Every row belongs to one group in each of 4 separate groupings. Each group adds its own fixed numbers to the row, and there is some noise. The rows also spread widely along 14 directions, which tell nothing about the answers.
In the rows, zero is written as 128.
Known rows, each followed by its group in each grouping:
[128 107 142 129 112 160 135 129 133 162 110  80  91 166 147 131 129 157
 114  77 116 144 115 104 103 146 174 121 117 117 123  95 122 126 140  54
 117 170 114 117  82 132 121]	(3) Q_608 (1) dinib
[120 111 151 130 110 139  93 122 145 124 135 137 152 108 120 127 124 142
  95 106 135 146 163 154 119 169 188 144  96 142 107 125 115 156 192  77
 150 143  88 106 125 161  98]	(4) Q_141 (3) Pibu
[107 151 117 127 123 168 145 156 121 112 133 126 112 161 102 118 134 150
 125 146 138 131 143 158 174 122 106  99 106 138 112 118 147 117 113  93
 151 107 157 105 100 161 147]	(3) Q_141 (1) Zada
[116 135 126  70 117 134 146 111  93 111 163 141 120 115 128 103 140 112
 115 108  89  97 165 115 111 146 128 128 155 143 145 138 137 145 111 129
 118  98 175 161 137  91  98]	(1) Q_967 (0) dinib
[ 98 145 132  89 139 119 151 122 160 168 148 125 133 129 185 133  51 167
 108  64 154 125 128 136  78 142 132 120 131 116 146 135 124 153 159 126
  97  94 100 167 135 111 118]	(4) Q_608 (0) Pibu
[136  74 117 154 171  97 116 144 144 113 120 113 113 112  99 102 105 102
 108 162 133 122  99 174 126 126 142 120 109 169  86 173  83 148 144 181
  99 148 131  89 166 123 167]	(0) Q_967 (4) Zada
[143  92 111 120 157 154 105 120 146 173 110 113 112 131 134 105  95 135
  98  79 115 118  95 141 108 157 190 151 102 159 122 134  99 142 164  77
 123 148 144 131 143 123 119]	(2) Q_141 (2) dinib
[139  93 128 104 146  99 148 159 133 185 143  90  94 156 118 101  74 129
 136 123 158 110 128 139  91 122 161 124 101 171 128 132 106 146 133 130
  84 126 135 111 136 126 160]	(2) Q_967 (3) Pibu
[164  84 130 183 149 145 123 141 133 113  66  88  82 138  97 130 181 109
 145 155 113 140 113 126 130 149 153 156 117 120 122 102 118  87 100 143
 117 159 137 112  72 125 179]	(0) Q_608 (4) Pibu
[148 136 158 106 159 122 152 135 124 130  88 185 134 128 135 120 130 138
 151  84 145 139 108  87 146  93 139 181 141 146  82  95 126 124 142 118
 110 168  73 134  81 121 148]	(1) Q_967 (2) Pibu
[ 99 117 127  62 117 152 156 130 101 118 144 136  96 140 135 102 150 153
 128  82  78 116 158  82 108 148 100 158 139  98 140 104 129 136 142  48
 116 112 194 144 112  99 106]	(1) Q_967 (3) dinib
[132  86 110 128 141  92 136 162 160 151 173 118 125 124  67 141  85 134
 136 169 142 102 151 145 127 130 126 133 103 150 116 158 127 130 128 121
 151 104 149 117 141 121 176]	(0) Q_967 (1) dinib
[110 133 139 143 133 189 133 113 130 119  88  94 123 122 146 170 152 170
  98 106  90 131 119 110 166 158 120  97 141  96 139 129 163  99 111 102
 150 125 123 153  98 129 113]	(1) Q_967 (1) dinib
[105 111 132 163 136 162 125 117 130  95 115 101 148 100 158 159 129 131
  99 117  98 154 119 111 134 142 110  78 159 111 118 161 125 128 103 137
 145 111 142 152 141 132 114]	(1) Q_967 (3) dinib
[119 122 155 137 137 112 132 127 133 124 155 105 154 131 152 135  72 130
 135 133 145 148 114 126 129  95 102  78 166 159  87 140 127 153 133 141
 118 151  96 116 133 122 130]	(2) Q_141 (2) Zada
[102 125 152 108 152 109 146 146  76  93 103 147 117 103 167 112 126 128
 102  64 101 138  95  83 107  71 153 100 155 145  83 163  91 191  94 166
  82 143 114 132 146 115 115]	(1) Q_967 (1) Pibu
[154  89 126 102 161  95 145 156 144 164 113 130  96 119  81 126 133 155
 133 115 128  96 133 115 120 139 165 190  90 125 105 130 124 139 156 114
 118 158 112 102 105 110 174]	(3) Q_967 (2) Zada
[115 108 111 164 146 125  89 143 120  99 174  96 128  94 130 130 122 102
 149 145  90 122 123 128  62 112 101 133 165 142 130 135 106 143 111 123
 144 105 182 152 121 110 148]	(2) Q_967 (4) Pibu
[122 135 122 129 160  76 116 155 130 175 187  66  91 104 110 165  87 168
 153 151 109  58 107 139  81  78 121  94 132 161 131 157 152 152 117 145
 120 134 102 122  85 117 195]	(3) Q_608 (2) Pibu
[151 104 107 158 147 155 156 146 121 154 101  84  97 160 119 138  91 112
 141 135 126 140  95 108 148 102 126  93 149 157 133 130 138  92  62 127
 138 115 181 147 123 117 170]	(2) Q_967 (4) dinib
[102 191 150 107 136 151 139 126 133 136 138 122 130 121 131 172 121 210
 148 112 113 100 139 116 156 115  81 118 147 106 136 103 199 106 137  92
 159 128  83 144  54 127 139]	(3) Q_141 (1) Pibu
[118 121 151 130  86 154 137 131 124 121 143 119 146 145 111 145 142 143
 116 129 132 159 177 107 157 147 146 111 124 124 114 107 144 124 123  65
 155 133 109 120  98 157 104]	(1) Q_967 (1) dinib
[128 105 138 157 129 164 142 115 176 144  96  92 143 114 152 185 122 154
 121  90 118 154 132  86 119 178 130 143 145  62 145 122 153  93 120  99
 165 115 122 174 108 109 125]	(3) Q_967 (0) dinib
[109 123 132 118 162 170 119 103 127  79 101 128 110 129 130  78 139 113
 119 147 112 124 109 170 149 169  85 132 142 146 112 123 112 114 159 148
 103 138 158 131 134 104 119]	(2) Q_608 (1) Pibu
[119 168 125 108 148 163 125 115 124 105  89 186 144  94 148 140 177 153
 109  69 119 105 152 136 102 172 167 190 127  97 153 106 141 112 125 146
 132 107  92 180  74 124 114]	(4) Q_967 (0) dinib
[119 145 104 135 170 157 111 127 136 148 102 130 115 117 166 123  96 133
 118  73 119 109  67 145  84 117 154 134 141 144 133 130 113 125 128 128
 116 126 126 165 111 114 142]	(3) Q_967 (0) dinib
[133 132 156 152 165 100 101 106 129  90 133 143 135  69 111 148 152 123
 155 155  91  93 111 125 122 113 110 154 176 159  91 131 143 131 151 176
 132 174  77 132  82  98 156]	(1) Q_608 (4) Pibu
[134 117 134 110 144 148 154 117 136 158 110  91  86 159 121 119 112 148
 134 135 120 110 106 133 158 145 116 112 127 148 128 112 148  97 155 112
  99 159 124 117 104 110 148]	(1) Q_967 (0) dinib
[133  88 153 170 111 160 123 125 142  62  98 145 158 118 127 128 165  92
 131 134 126 201 154 102 157 154 128 142 150 116  84 106 114 112 122 107
 154 137 141 132 114 139 109]	(1) Q_141 (1) Pibu
[116 117 174 139 117 148 143 106 146 123 117  95 152 144 169 150 113 148
 120 104 146 167 142 108 123 155 123  97 161 111 112 106 132 120 141 114
 117 161  70 130 104 136 103]	(2) Q_608 (3) dinib
[134  77 146 143 135 114 170 146 131  96 128 113 104 142 108 117 133 104
 161 155 119 164 119  88 146 108  83 130 160 130  77 121 106 112 124 114
 104 163 157  99 120 110 163]	(1) Q_967 (4) dinib
[145  64 142 108 123 112 170 135 134 163 119  78 105 156 117  99  85 104
 103 131 159 137 149 132 135 155 176  84 111 162 119 157 107 139 118 153
  84 139 140 105 176 117 124]	(2) Q_967 (3) dinib
[116  70 141 144 141 123 122 133 170 122 118  99 120  98 110 150 155 160
  96 123 116 136 151 127 112 189 159 151  91  89 108 142 103 135 174 111
 116 152  97 107 120 140 128]	(1) Q_967 (1) dinib
[111  95 133 134 137 148 103 101 144 112 133  90 137  98 137 118 122 123
  94 135 111 131 142 159 113 192 127 120 130 123 135 144 117 136 164 132
 125 121 139 135 154 114  99]	(2) Q_967 (4) Pibu
[116 174 118 150 148 174 102 109 162 135 141 127 150 142 138 155 102 169
 149 145 128 111  97 163 146 122  71 121 148 143 133  96 167  79 148  88
 160 125 103 151  57 138 160]	(0) Q_608 (2) dinib

New rows, each followed by its group in each grouping:
[128 127 130 125 105 151 133 123 118 163 152  83 108 165 155 127  98 121
 124 105 124 131 127 121 103 118 154  81 143 163 143 114 134 132 105  89
 118 122 148 142  98 137 125]	(1) Q_608 (3) dinib
[121 130 127 152 137 164 104 114 144 152 122  88 137 102 148 188 127 170
 115  99  85 110 120 105 112 153 136 117 145 109 159 128 166 110 115  93
 168 109 129 176  89 125 128]	(1) Q_967 (3) dinib
[143 112 150 140 148 101 155 142  97 119 103 119 115 126 130 127 126 104
 129 132 129 132 100 111 141  80 159  86 155 175  85 152 119 137  80 190
  85 169  93 112 111 125 159]	(1) Q_967 (2) dinib
[128  63 134 166 148  93 131 176 116  87 115 112 126 103 112 116 144  93
 106 145 145 162 140 120 102 120 170 116 109 136  82 170  66 171  87 180
 101 130 133  99 162 153 149]	(2) Q_967 (2) Pibu
[131 124 145 133 135 124 126 129 135 101 118 196 172  89 108 160 154 144
 116  92 119 145 150  84 143 126 159 179 135 120  78 125 125 143 130  98
 171 146  81 141  99 147 129]	(1) Q_608 (2) dinib
[116  86 138 135 129 112 157 171 134 126 127  97 108 152 109 116 102 142
 117 136 149 159 133 120 137 112 126  95  98 128  98 143 101 145 121 115
 104 128 138  89 144 142 153]	(0) Q_967 (1) Pibu
[ 91 126 159  69 148 131 165 110  99 127 108  86  67 149 171  80 117 152
 106  96 102 110 101 134 123 139 104  82 138 133 129 136 115 147 162 154
  29 159 120 110 133  95 107]	(1) Q_967 (0) Pibu
[107 148 140 114 131 170 143 131 110 109 110 155 123 169 154 101 118 143
 130  92 127 162  92 113 159  92 102 116 148 154  82  93 114 122 144  65
 114 163 115 118  99 143 120]	(1) Q_967 (1) dinib
[132 108 161 130 136 145 137 117 124 118  76 146 137 122 145 125 106 144
  99  72 116 164 101  97 167 122 152 119 138 131  83 137 113 142 148 103
 128 167  92 115 145 122 105]	(0) Q_141 (4) Pibu
[139  84 135 125 132 142 135 113 138 144 104  83 125 124 148 106 126  91
  99 118 143 131 163 146  91 201 182 120 119 130 171 142 118 125 105 180
  98  94 159 162 151 103 106]	(2) Q_967 (3) Pibu
[125 132 112 152 175 148 111 145 115 111  97 128 111  94 112 155 171 160
 122 109  91  96 113 119 111 135 141 159 126 113 130 128 130 120 103 135
 138 129 126 146  88 130 160]	(2) Q_967 (4) dinib
[141  46 148 159 148 113 130 145 175 132 101  99 116 102 100 165 151 157
 115 120 113 151 129  91 125 166 160 168  97  90  85 135 105 128 165  94
 130 173  97 102 116 132 148]	(1) Q_967 (1) dinib
[114 129 145 145 117 171 160 125 141  85 113 128 161 148 153 140 130 124
 150 132 144 186 159  94 148 147  65 126 169  90 123  91 141  92  98 112
 157  92 154 163 107 126 122]	(2) Q_608 (3) Pibu
[163  85 102 117 172 134 141 130 138 130  89 160 103 120  95  83 116  69
 120 137 132 108 112 154 141 146 167 157 110 185 117 157 105 119 114 175
 117  95 202 153 164 101 161]	(1) Q_608 (3) Pibu
[ 91 133 135 125 150 197 137 120  79  55  64 129  88 143 181  92 188 127
 114  80  70 155  80 102 131 129  93 123 164 102 111 102  99 118 118 112
  80 158 166 133  99 118 104]	(1) Q_967 (0) dinib
[147 100 124 149 159  90 106 148 162 157 150 115 122 107 119 122  80  98
 149 131 152 118 113 161  65 117 176 147 120 174 109 144  98 151 145 154
 114 137 117 122 124 119 169]	(3) Q_141 (0) Pibu
[132 142 121 131 176 138 120 119 156 140 123 106 100 114 128 128 109 133
 175 144 104  80  89 149 102 128  83 154 163 142 143 108 158  85 142 145
 122 133 140 164  74  72 175]	(3) Q_967 (1) Pibu
[ 78 154 125 120 143 143 101 121 165 145 171 113 160 114 179 139  70 174
 104  89 141 129 118 164  80 135 101 109 130 122 126 138 119 160 184  90
 134 108  99 142 122 144 116]	(3) Q_967 (3) Zada
[ 97 114 103 125 150 158 145 160 109  58 127 154 101 120  97 107 168 123
 125 146  86 130 133 125 151 124  78 135 129 114 102 148 108 127 101 114
 139  92 223 130 131 132 147]	(1) Q_141 (1) dinib
[144  79 166  82 102 106 174 142  99 134 114 143 105 132 112 108 145 117
 111  72 117 150 175  56 121 135 195 154 112 128 101 124 102 172 113  99
 108 145 137 114 139 118 106]	(1) Q_608 (3) Pibu
[141  92 120 176 158 106 122 153 192 150 146 109 172 105 112 170  66 130
 135 157 173 155 139 136 123 135 128 126 119 132 113 158 122 122 119 150
 161  88 124 145 146 142 172]	(2) Q_141 (2) Pibu
[120 122 111  89 137 175 147 112 133 129 110 144 107 157 153  63 107  98
 109  89 134 133 113 156 114 162 145 146 132 152 136 114 107 115 145 108
  98 117 177 149 136  97 109]	(3) Q_967 (1) dinib
[152  73 128 176 117 191  82 110 129 106  70 121 131 129 123 100 171  78
  80 109 109 169 115 146 141 183 227 141 106 166 104 118  90 122 139  88
 143 164 142 122 126 153  92]	(1) Q_967 (1) dinib
[147 105 133 135 143 114 137 108 175 116 123 168 177  81 119 142  98  96
 128 126 150 143 142 130 130 153 141 163 161 138 101 150 126 115 139 157
 156 124 109 163 147  98 133]	(3) Q_967 (4) dinib
[141 138 122 124 161 132 118 121 118 106 123 173 124 129  97  91 132 103
 142 156 126 108 102 167 165 110 120 151 138 200  88 120 126 119 154 143
 123 155 121 109 105 121 155]	(1) Q_967 (4) Zada
[110 114 128 134 138 139 102 143  93  65 141 146 119 105 127  96 145  91
 127 127  84 142 115 126 113  96 124 126 153 162  85 137  92 164 117 121
 125 133 177 123 126 125 123]	(1) Q_141 (1) Pibu
[115 130 115 100 143 123 173 155 147 156 156 136 117 151  93 134  75 154
 132 144 155 113 140 138 171 112 104 103 102 153 114 152 146 122 125 116
 134  90 150 118 144 145 164]	(1) Q_141 (0) dinib
[116 108 128 136 124 168 139 129 123 111 119  92 114 125 104 158 141 148
 114 145  83 131 133 102 180 144 105  91 137 118 124 144 159 103 105  93
 167 115 168 134 125 125 131]	(1) Q_967 (1) dinib
[156 104 113 129 135 139 135 118 121 168  97 126 127 116 155 147 103 117
  95  42 103 123 108  87  91 133 208 139 143 132 148 143 119 145  85 116
 142 111 150 190 141  94 119]	(0) Q_608 (4) dinib
[120 115 125 152 121 154  94 104 149 138 148  87 130 151 158 120  98 120
 114 123 121 146 112 164 102 152 127 107 140 148 134 109 111 133 163  89
 128 139 131 132 111 125 118]	(0) Q_608 (4) Zada
[111 111 128 112 131 114 115 129 139 155 167  83 104 113 125 138 130 153
 113 122 109  94 155 141  76 161 150 127 104 125 151 133 129 151 148 119
 109 113 129 138  97 123 135]	(1) Q_608 (1) Pibu
[134  96 151 129  96 146 123 113 134 118 122 128 141 123 120 123 158 124
 112 101 119 153 166 113 124 175 177 161 129 116 108 100 119 129 162  67
 141 174  95 113 103 132  96]	(3) Q_967 (4) dinib
[124 130 151 119 149 129 116 118 119 111 129 139 135 110 140 127 145 141
 132 105 109 114 133 117 101 138 129 158 156 130 115 107 133 138 146 134
 124 155  93 146  92 101 118]	(2) Q_967 (1) Zada
[121 138 125 149 148 175 105 128 154 144  99 151 157 124 139 158 111 172
 106  87 135 145 102 131 152 130 147 139 113 138 104 119 132 115 159  61
 167 130  89 137 101 173 130]	(1) Q_967 (3) dinib
[137  73 124 148 133 166 117 123 133 105  72 122 116 136 159  76 144  73
  83  82 124 176 119 144  96 177 197 141 108 130 126 126  63 141 116 137
  96 120 181 143 153 117  95]	(0) Q_141 (1) Pibu
[147 133 132 131 159 134 163 135 150 159  89 137 120 148 127 137 114 136
 126 119 169 119 121 144 151 135 166 128 112 151 131 128 143  98 100 174
 106 121 101 144  90 136 163]	(1) Q_141 (1) dinib
[124  79 133 132 134 128 155 167 129 130 107  90  88 119  69 167 172 183
 106 142 100 117 158  96 167 155 147 129  77  92 109 146 139 122 121  93
 141 138 128  90 113 152 157]	(1) Q_967 (1) dinib
[119  94 187 114 126  98 140 116 116 114 131  73 103 139 151  93 115 120
 134 133 131 144 128 128 109 133 132  88 153 149  92 127 108 159 161 161
  52 202  75  81 129 106 110]	(2) Q_141 (0) Pibu
[144 108 127 154 119 141  92 123 129 119 154 124 146 121  92 116 130  98
 135 161 129 129 148 155 125 146 157 142 132 181 109 112 123 120 147  98
 158 150 120 113 111 140 133]	(2) Q_967 (4) dinib
[139 132 167 119 118 115 123  94 159 126 151 157 170 114 130 147 130 131
 144 117 138 134 163 116 126 150 132 162 158 137 102  97 147 131 171 121
 144 158  57 147  80 109 116]	(1) Q_608 (1) Zada
[132  91 126 130 142 113 132 147 137 169 132  82  92 163 155  88  77 105
 116  99 158 141  94 151  71 115 184 102 115 171 113 131  80 159 140 134
  68 157 125 109 130 120 140]	(3) Q_967 (1) Zada
[150  91 115 125 119 163 143 129 137 159  99  91 102 158  95 133 134 144
 106 128 122 129 152 131 165 182 157 131  91 113 150 118 149 101 127  85
 149 114 160 121 125 128 136]	(0) Q_967 (4) Zada
[139 124 133  96 132 151 175 121 100  82  73 167 107 129 120  96 176  99
 116 113 120 122 156 127 148 163 155 149 137 128 127 123 126 107  93 175
 107 121 157 145 118 102 126]	(4) Q_608 (3) dinib
[114  68 127 160 146 159 134 161 163 115  88 118 115 127 152 130  94 143
 118  69 111 204  80  76 117 122 116 150 125  84  76 131  76 141 151  45
 144 136 172 120 161 130 135]	(3) Q_141 (0) Pibu
